There are 4 nested groupings, the coarsest first. Each group lies inside one group of the grouping before and may be the whole of it. The rows also spread widely along 10 directions, which tell nothing about the answers.
Some rows, each with its group in each grouping after it:
[-26,51,26,6,-5,-22,-25,-12,-29,20,-27,-4,-47,28,-28,7,38,10,-3,-6,-19,-9,35,3,16,21,24,3,13,0,15,1,24,41,21,-15,23]	K_645 nufu K_83 nonud
[-13,7,3,-2,-15,26,43,38,-36,-15,-1,8,16,7,-16,-6,43,33,16,-34,24,2,17,-27,-9,5,2,6,-19,-15,-28,-9,17,-10,30,31,-40]	K_645 nufu K_58 Bem
[-33,10,29,19,39,-29,16,-28,-1,25,-15,5,-23,13,-16,11,-8,5,-13,-12,-28,-12,-11,33,21,5,6,16,10,6,56,17,7,-9,0,11,25]	K_952 perun K_484 nosi
[-4,42,13,-25,-20,-27,-63,14,-8,-18,-1,-11,-70,10,-24,39,42,63,21,-39,-33,-46,28,-10,13,-7,55,-12,22,-1,-9,37,35,45,-5,10,8]	K_897 pum K_463 Gof
[-40,-24,4,-3,8,-36,29,-36,2,-3,10,18,14,-1,-7,25,-29,13,4,2,-16,-7,-43,-8,-9,-18,-2,36,7,1,25,5,15,-7,4,24,3]	K_645 teku K_399 ketik
[-38,30,8,0,19,11,-35,-11,33,-8,-5,-20,-61,34,14,11,-5,-24,-29,21,-20,-2,5,-13,15,-13,-4,-4,38,33,-19,8,26,7,24,-4,80]	K_645 kodag K_872 situ
[6,0,-25,-60,-18,-26,-22,2,-12,-15,-30,-22,51,30,21,18,-37,24,24,-29,15,28,4,-31,4,25,5,9,24,-38,-14,35,5,47,-41,16,-34]	K_897 vak K_898 roza
[-35,-14,31,26,32,11,73,9,-7,4,4,37,10,-9,-51,0,13,43,-10,-56,2,-54,8,29,-24,-15,-9,23,-23,-20,43,20,8,-47,37,50,-21]	K_897 zarob K_977 Manez
[-8,63,-3,-14,-3,-37,-40,19,-9,-15,-12,-79,-17,-2,56,40,-11,19,61,12,-39,33,-24,-33,60,7,72,-1,31,27,13,45,30,-9,-62,42,12]	K_897 zarob K_704 Famu
[41,-5,-12,-14,-74,-62,-38,-11,-36,6,9,-3,-19,-21,6,33,39,59,39,12,-13,6,-25,-8,20,-6,51,-13,-15,-10,-3,-17,27,48,-30,-10,-44]	K_952 zif K_973 vovaz
[-22,39,2,28,-5,-48,9,5,-59,31,-40,-51,31,-22,39,-9,4,-16,42,17,-25,30,-12,-13,42,19,29,9,12,5,44,-13,31,-18,-29,43,-11]	K_897 rakan K_186 rud
[-15,20,2,-4,-2,-12,10,-12,-5,19,-15,19,-26,6,-3,-7,12,6,-24,-13,-15,-4,-4,16,10,1,0,-7,-8,3,28,4,7,8,-5,17,-12]	K_897 pum K_65 Favu
[-4,-6,5,-4,-7,-9,-20,-13,-15,15,-22,-10,22,25,2,-8,-11,-13,-29,6,12,26,8,-12,6,30,-18,8,8,1,5,-4,13,7,14,-25,13]	K_897 vak K_114 fav
[15,-29,9,7,-50,-15,-49,-16,4,-18,37,0,-46,-4,-16,19,36,25,-11,39,-4,-17,-8,-27,-1,-18,15,3,-6,27,-24,-37,40,15,49,-48,41]	K_645 kodag K_894 Vavo
[-45,-17,-29,-14,15,-27,85,-61,2,22,-10,42,40,-10,41,6,-51,-29,-21,19,-10,56,-98,16,3,-23,-35,16,-2,2,44,-20,-12,-10,-52,51,-32]	K_952 zif K_941 zolo
[-5,29,15,-10,16,5,23,19,-13,32,-32,6,-2,20,-15,-20,10,12,-7,-39,-5,19,15,31,26,40,13,-7,-17,-14,40,26,-13,-7,-18,15,-41]	K_897 rakan K_186 vomal
[11,8,19,-11,5,-20,1,9,-6,25,-21,-5,-5,12,-18,0,-1,22,2,-30,-16,20,0,34,34,44,33,0,-23,-7,53,32,-14,-10,-23,-13,-29]	K_897 rakan K_970 gote
[14,-51,28,-1,-15,-47,0,0,-13,-1,14,7,23,-4,-52,18,-3,64,29,-25,-3,-27,5,10,-10,7,27,32,-19,-36,32,15,14,3,17,-14,-28]	K_645 teku K_275 masu
[-1,-7,-18,-25,-33,-6,1,-1,-21,-16,-5,-10,41,-1,17,14,-2,24,10,-5,16,24,-15,-38,0,3,2,12,11,-6,-23,4,23,10,-9,23,-23]	K_897 zarob K_704 vep
[6,-31,18,10,-12,0,-30,0,4,-9,7,-9,-14,15,-29,0,9,16,-9,5,11,-26,33,-10,-14,-2,-10,11,11,-2,-14,-13,25,8,55,-26,36]	K_645 kodag K_894 ruf
[-62,16,35,29,31,-19,34,-17,-35,26,-8,9,9,-4,-19,10,6,9,-13,-8,-22,7,-22,9,18,19,17,30,-11,16,62,14,23,-44,18,15,14]	K_897 zarob K_673 sizo
[-26,20,-7,-11,14,28,26,31,-8,-10,-15,-19,19,22,16,-10,-1,-7,9,-14,13,27,7,-28,0,7,-9,-1,11,0,-32,9,13,-18,7,41,-9]	K_645 teku K_399 volut
[16,-19,-7,-11,-3,-36,-5,-9,7,5,-29,-27,23,-5,16,-8,-41,-3,13,-8,-3,-1,3,10,-2,-4,-15,1,23,-26,29,8,7,7,-25,30,-12]	K_897 pum K_463 mabif
[4,-2,-26,-14,-46,-16,18,10,-33,-15,0,-5,32,-13,22,15,23,32,28,-3,11,5,-23,-38,-3,-11,15,2,-11,-12,-26,-17,32,11,-8,37,-50]	K_897 vak K_898 peb
[-29,1,26,-6,16,-12,-7,27,-38,-20,-3,-25,36,27,-28,28,2,40,28,-29,8,38,10,-34,21,42,32,36,2,-1,4,30,16,-19,15,-15,7]	K_645 nufu K_83 Nekag
[31,-49,-37,-54,-60,22,-5,19,9,-44,33,17,17,-3,-1,15,10,50,-1,-26,32,13,-26,-39,-17,-18,-7,2,-11,-10,-61,0,14,10,4,0,-38]	K_897 rakan K_186 rud
[26,-59,-37,-41,-9,-28,-10,-19,12,-6,-40,-33,79,14,33,-4,-87,-2,24,-13,34,19,14,-10,-23,-8,-52,13,53,-59,-16,13,0,34,-31,32,-10]	K_952 zif K_973 vovaz
[-38,15,11,27,2,15,9,3,-10,0,14,-4,-25,6,-1,-1,27,-12,-19,23,-4,4,-15,-26,5,-7,-2,3,-2,35,-18,-23,34,-31,45,5,38]	K_645 teku K_399 volut
[33,-2,-19,-16,-13,33,13,56,-1,-10,-14,-38,22,11,33,-13,4,12,26,-22,30,40,15,-14,11,13,-2,-31,0,-15,-41,10,2,-22,-21,36,-34]	K_952 zif K_973 vovaz
[-25,-14,44,35,45,-41,-32,-3,-17,17,-25,-65,41,23,1,2,-48,-26,3,28,-7,46,4,-11,40,53,11,40,19,21,51,10,19,-48,19,-38,67]	K_645 kodag K_872 situ
[40,-33,14,-3,-13,11,-51,32,23,-7,-2,-31,-20,13,-37,-13,1,27,-3,-28,16,-44,62,10,-9,8,-10,-1,15,-18,-14,18,17,-6,47,-20,34]	K_897 rakan K_186 rud
[-1,-3,-27,-55,19,13,26,-23,77,-3,-10,30,-36,25,20,-7,-56,-8,-38,-28,-12,-7,-21,42,-7,-29,-36,-15,16,-14,18,40,-30,20,-42,41,-11]	K_897 pum K_65 Favu
[-11,-18,-25,-68,-3,0,1,-38,70,-34,8,44,-50,31,-15,25,-42,29,-14,-38,-6,-56,0,17,-39,-53,-32,10,40,-34,-19,40,-9,67,-2,29,7]	K_645 nufu K_58 Bem
[26,-19,17,4,18,-27,-4,5,-6,31,-54,-50,48,21,10,-35,-44,-26,18,7,7,35,37,23,18,46,-13,9,13,-27,47,1,-11,-4,-14,-7,-13]	K_645 kodag K_894 ruf
[-14,38,16,-8,29,10,-6,30,0,13,-37,-23,-21,27,-16,-14,0,12,7,-51,-9,-27,56,20,11,18,5,-6,27,-19,16,46,7,4,2,35,7]	K_897 rakan K_186 rud
[6,-11,-25,-11,-10,-10,-45,19,21,-36,-5,-72,4,-5,39,11,-42,4,42,1,-5,-23,15,-35,1,-32,-4,7,62,-7,-33,20,41,-6,-4,45,51]	K_897 rakan K_186 rud
[-49,36,12,7,9,-14,42,-18,-22,16,-8,28,-28,7,-2,6,30,6,-1,0,-27,-8,-13,5,7,-12,17,2,-5,9,30,-12,15,14,2,34,-14]	K_645 kodag K_894 Vavo
[13,-18,-23,-44,-40,-35,-15,-44,37,-17,13,27,-44,7,1,27,-14,23,-2,8,-17,-17,-26,13,-11,-38,-5,6,16,-16,-4,-4,3,64,-17,-2,-7]	K_645 nufu K_83 Nekag
[5,-36,-15,-21,-16,-50,-1,-27,17,-21,9,-19,30,-21,22,32,-54,29,29,4,-13,1,-48,-8,4,-25,12,29,13,-13,27,24,15,-8,-36,29,-9]	K_897 zarob K_977 Manez

New rows. What belongs after each?
[3,28,4,5,-14,-38,-2,-30,-13,45,-32,-4,-16,6,22,-12,3,-22,-15,22,-24,17,-14,25,27,19,7,-10,-4,3,48,-12,3,19,-26,-2,-18]	K_897 vak K_114 fav
[35,-30,-40,-47,-52,-6,12,-9,12,-5,-5,21,11,-8,11,-10,-6,19,-2,-18,13,-7,-11,5,-17,-23,-25,-8,2,-34,-17,-11,1,43,-22,26,-56]	K_897 rakan K_186 rud
[-20,-10,8,-19,26,-18,-11,-30,-7,14,-43,-5,28,41,-11,-3,-39,-6,-22,-25,9,10,24,4,-1,21,-33,22,39,-25,14,22,6,31,1,-4,22]	K_952 perun K_484 nosi
[-38,-7,-18,-13,-11,-8,39,-31,-22,4,-24,15,40,10,17,-10,-20,-21,-14,8,17,26,-18,-26,-14,-7,-42,23,14,-15,-4,-26,13,17,8,26,-9]	K_645 nufu K_58 Bem
[-32,14,8,-5,-14,-41,9,-39,-38,22,-16,27,9,-2,-17,15,9,25,-15,-10,-11,6,-20,-1,7,12,10,23,-9,-7,39,3,18,21,-4,0,-18]	K_897 zarob K_977 Manez
[3,10,14,-14,28,-4,-30,-20,31,26,-24,-21,-28,44,10,-5,-31,-27,-39,9,-11,48,-7,25,42,37,-6,-4,17,20,30,25,-12,0,-19,-39,41]	K_952 perun K_484 nosi
[-20,17,12,6,12,21,-17,4,18,0,10,-19,-24,19,11,7,-4,-12,-38,16,-2,47,-24,-16,34,21,7,3,-4,46,3,16,13,-49,12,-28,54]	K_897 zarob K_977 Manez
[-23,8,15,25,-4,-26,-11,-15,-9,7,-1,-4,-32,-12,-5,9,16,3,-10,7,-25,-24,-9,1,8,-16,8,1,9,17,24,-15,33,-9,16,11,29]	K_897 pum K_463 Gof
[-7,48,-13,-15,-26,17,0,56,-19,-29,-4,-33,-28,5,17,13,50,38,60,-26,-10,-27,29,-41,-1,-21,37,-22,18,-7,-60,12,43,13,-1,75,-27]	K_645 teku K_399 ketik
[-42,-42,19,33,27,-12,66,-25,-2,8,8,24,30,-6,-11,-2,-17,-11,-24,14,-3,5,-43,10,-7,-12,-24,34,-18,9,40,-25,9,-46,31,16,8]	K_645 kodag K_872 situ
[13,-14,1,-4,7,17,-25,17,14,-9,-24,-53,30,17,13,-15,-37,-11,-5,-4,26,10,39,-17,-1,14,-32,6,35,-9,-15,17,17,-18,15,10,37]	K_897 zarob K_704 Famu
[26,39,-12,-54,2,-2,-27,3,56,16,-12,-12,-64,30,32,2,-24,-3,-13,-3,-33,47,-29,39,55,24,33,-28,-1,17,33,51,-30,11,-73,-8,-16]	K_897 rakan K_186 vomal
[-9,25,-24,-28,-26,-33,-10,-34,3,13,-23,10,-36,-1,17,5,-5,4,1,-6,-26,-27,-5,12,3,-26,-1,-5,29,-15,14,3,16,58,-28,36,-9]	K_897 rakan K_186 rud
[31,-13,16,-5,0,8,-57,22,15,-5,-1,-51,-10,34,4,4,-8,2,-14,7,10,50,5,-14,41,42,14,-2,8,24,-12,17,11,-24,7,-56,47]	K_952 perun K_484 nosi
[-29,-30,17,30,31,-39,43,-60,33,33,-2,31,-18,-19,-3,-6,-41,-32,-47,20,-34,-16,-53,53,2,-24,-31,17,-5,15,90,-17,-5,-34,0,13,22]	K_897 pum K_463 Gof
[-23,34,-8,4,13,0,33,-9,7,28,-25,-1,-23,0,27,-21,-5,-30,-14,1,-20,8,-13,23,21,-6,-11,-12,8,8,32,-1,3,-11,-20,42,-3]	K_897 rakan K_186 rud
[-76,-8,8,-39,17,-5,13,-48,-18,-4,1,70,14,35,-40,29,-8,21,-70,-39,6,26,-36,-25,-11,13,-21,35,3,8,10,19,7,23,16,-23,11]	K_897 pum K_463 Gof
[-5,-36,-13,-16,-11,-15,-30,6,-24,-23,-15,-36,58,16,7,19,-34,26,27,-19,33,11,20,-46,-15,0,-18,19,42,-29,-39,16,32,12,10,16,21]	K_952 zif K_973 vovaz
[-17,11,-10,-10,-23,17,39,-18,-23,10,-17,52,-19,13,-18,-9,50,18,-31,-29,9,-28,13,7,-23,-22,-31,-12,-2,-22,-24,-26,17,47,18,32,-36]	K_952 perun K_484 nosi
[-17,-13,18,19,13,-12,0,3,-17,13,-10,-24,40,16,-1,-2,-15,-9,-15,7,13,35,-7,-15,17,41,-5,18,-8,9,25,0,15,-41,22,-22,24]	K_897 vak K_898 roza
[9,-41,-14,-6,-16,-26,31,-44,10,22,-24,7,34,-1,20,-28,-48,-39,-22,32,12,29,-25,14,-7,0,-53,18,3,-19,30,-36,-8,9,-2,0,-13]	K_645 nufu K_58 Bem
[-7,-2,1,6,1,15,19,15,16,-2,-1,-11,-13,8,4,-8,1,-3,1,1,-1,-6,3,-4,-3,-8,-11,-3,5,4,-12,-1,13,-20,18,28,5]	K_645 teku K_399 ketik
[10,4,9,-24,32,12,22,24,37,20,-28,-20,4,37,6,-28,-42,-11,-2,-21,-2,35,18,32,18,33,-7,-9,4,-22,29,40,-26,-12,-30,10,-21]	K_645 teku K_275 masu
[26,-20,6,19,-23,-38,-15,-30,12,27,-13,-25,-15,-6,17,-20,-20,-33,-9,51,-8,16,-10,18,17,7,-15,8,1,5,38,-36,8,0,11,-28,23]	K_645 nufu K_58 Bem
[0,-6,11,1,18,38,48,28,37,-10,12,12,-33,14,-16,-12,6,10,-10,-25,5,-12,3,25,-4,-7,-10,-5,-18,-1,7,14,-13,-39,23,24,-8]	K_645 nufu K_58 Bem
[19,-23,4,7,-53,-37,17,-27,-50,28,-21,29,20,-9,-32,-16,38,18,-6,7,14,-3,16,12,-12,12,-17,11,-25,-35,17,-55,14,45,24,-19,-51]	K_645 nufu K_83 Nekag
[-8,-53,7,2,11,-33,3,-31,-10,5,-11,-15,60,10,2,9,-48,-6,-11,8,13,32,-27,-9,6,13,-26,38,16,-7,25,-3,12,-15,5,-16,24]	K_952 perun K_484 nosi
[-31,19,5,3,-12,-2,14,-18,-30,17,-16,19,-9,14,-2,-10,31,-8,-25,14,0,13,5,-15,0,5,-11,-1,-1,9,-1,-33,24,26,23,-2,1]	K_645 kodag K_894 Vavo
[4,-19,-11,-33,-58,-13,15,-8,-72,15,-18,41,61,5,-29,-1,39,40,-17,-32,32,43,-7,-27,-4,41,0,13,-36,-29,-10,-22,12,37,5,-26,-77]	K_897 rakan K_970 gote
[9,-59,6,26,-27,-18,30,-14,-24,18,2,19,38,-27,-29,-21,7,10,-17,-2,18,-19,-6,11,-18,-3,-30,23,-21,-17,28,-38,19,-23,42,-2,-17]	K_897 rakan K_186 rud
[-38,-5,11,9,0,-51,8,-40,-22,22,-16,3,16,3,-5,6,-20,1,4,12,-18,-4,-9,-6,-1,-4,-4,29,18,-16,34,-6,25,20,3,8,9]	K_645 teku K_275 masu
[50,-24,-1,-46,-14,-20,-34,-15,37,8,-10,-14,6,21,2,3,-44,16,-16,-5,5,37,-6,23,21,32,1,3,1,-12,29,36,-21,19,-37,-33,-18]	K_897 zarob K_704 Famu
[8,4,-5,17,-24,-3,-23,9,-18,5,-31,-47,10,7,28,-21,10,-27,5,33,9,12,31,-27,6,3,-17,-7,23,0,-29,-39,36,12,22,5,23]	K_645 kodag K_872 situ
[-26,54,15,-22,21,35,-22,46,-6,-15,-11,-29,-31,50,5,11,25,14,6,-22,-2,39,26,-31,33,35,36,-11,13,24,-29,36,10,-4,1,-2,18]	K_645 kodag K_894 ruf
[5,6,12,20,-12,-37,2,-1,-11,6,6,-35,0,-27,21,19,3,17,30,22,-26,10,-34,1,31,0,42,9,-6,20,41,2,24,-34,-18,24,-3]	K_897 zarob K_704 vep
[-31,11,-4,-3,-21,-21,3,-15,-37,-6,-14,5,1,2,-2,9,23,18,18,1,-6,-27,18,-27,-16,-22,0,9,22,-14,-14,-21,39,44,19,33,-2]	K_645 kodag K_894 Vavo
[29,-18,8,11,-27,-70,-42,20,-20,-12,-1,-70,18,-36,13,26,-15,45,84,3,-27,-21,-8,-9,30,-3,59,21,12,-13,34,18,35,-18,-24,29,-7]	K_897 rakan K_186 vomal
[13,-12,13,-5,0,-21,45,-12,12,17,7,23,-1,-13,-11,5,-5,29,-3,-14,-14,2,-36,44,15,3,15,7,-35,-4,64,16,-15,-20,-26,20,-51]	K_897 zarob K_704 Famu
[4,-15,-1,-29,8,-6,12,1,24,-10,-7,-6,9,22,2,4,-37,7,6,-16,4,21,-9,4,6,11,-4,16,6,-13,16,25,-12,-3,-10,5,-9]	K_645 nufu K_58 Bem
[-53,42,0,-54,-23,14,-35,-31,-34,3,-3,49,-28,62,-16,21,41,10,-64,1,9,72,-14,-51,21,42,10,4,-3,32,-35,-1,13,66,12,-67,13]	K_645 kodag K_894 Vavo
[9,0,-24,-24,-41,-45,-61,-24,-24,4,-34,-47,39,15,42,6,-30,-16,6,33,11,41,-1,-45,15,25,-7,8,33,-9,-13,-12,32,44,-17,-23,18]	K_897 vak K_898 roza
[12,-39,-23,-32,-25,30,3,13,15,-15,-11,-4,33,25,1,-25,-18,1,-13,-12,39,5,33,-27,-35,-7,-51,-3,22,-36,-58,-7,15,23,24,9,-8]	K_645 teku K_275 masu
[28,-49,-9,-13,-9,27,46,-6,47,5,22,51,-25,7,-20,-7,-2,24,-36,-24,18,-13,-18,47,-21,-24,-34,-19,-26,-16,3,0,-22,-8,7,6,-31]	K_952 zif K_973 vovaz
[-42,24,-9,-37,25,-43,0,-17,-10,-3,-29,-38,40,9,41,32,-65,8,36,-9,-28,44,-38,-18,32,12,26,28,39,-6,40,58,11,-1,-64,46,-1]	K_897 zarob K_673 sizo
[41,-34,-15,-22,-21,-18,-12,1,27,1,-4,-25,11,-5,18,-10,-37,1,6,4,2,15,-15,15,14,2,-6,1,5,-10,17,7,-3,-6,-23,0,-12]	K_897 rakan K_186 rud
[-101,80,15,0,44,-12,26,-37,-20,33,-40,22,-37,38,1,6,3,-24,-23,-9,-36,-2,1,-1,11,4,-4,11,36,13,26,19,20,28,-1,44,29]	K_645 teku K_399 ketik
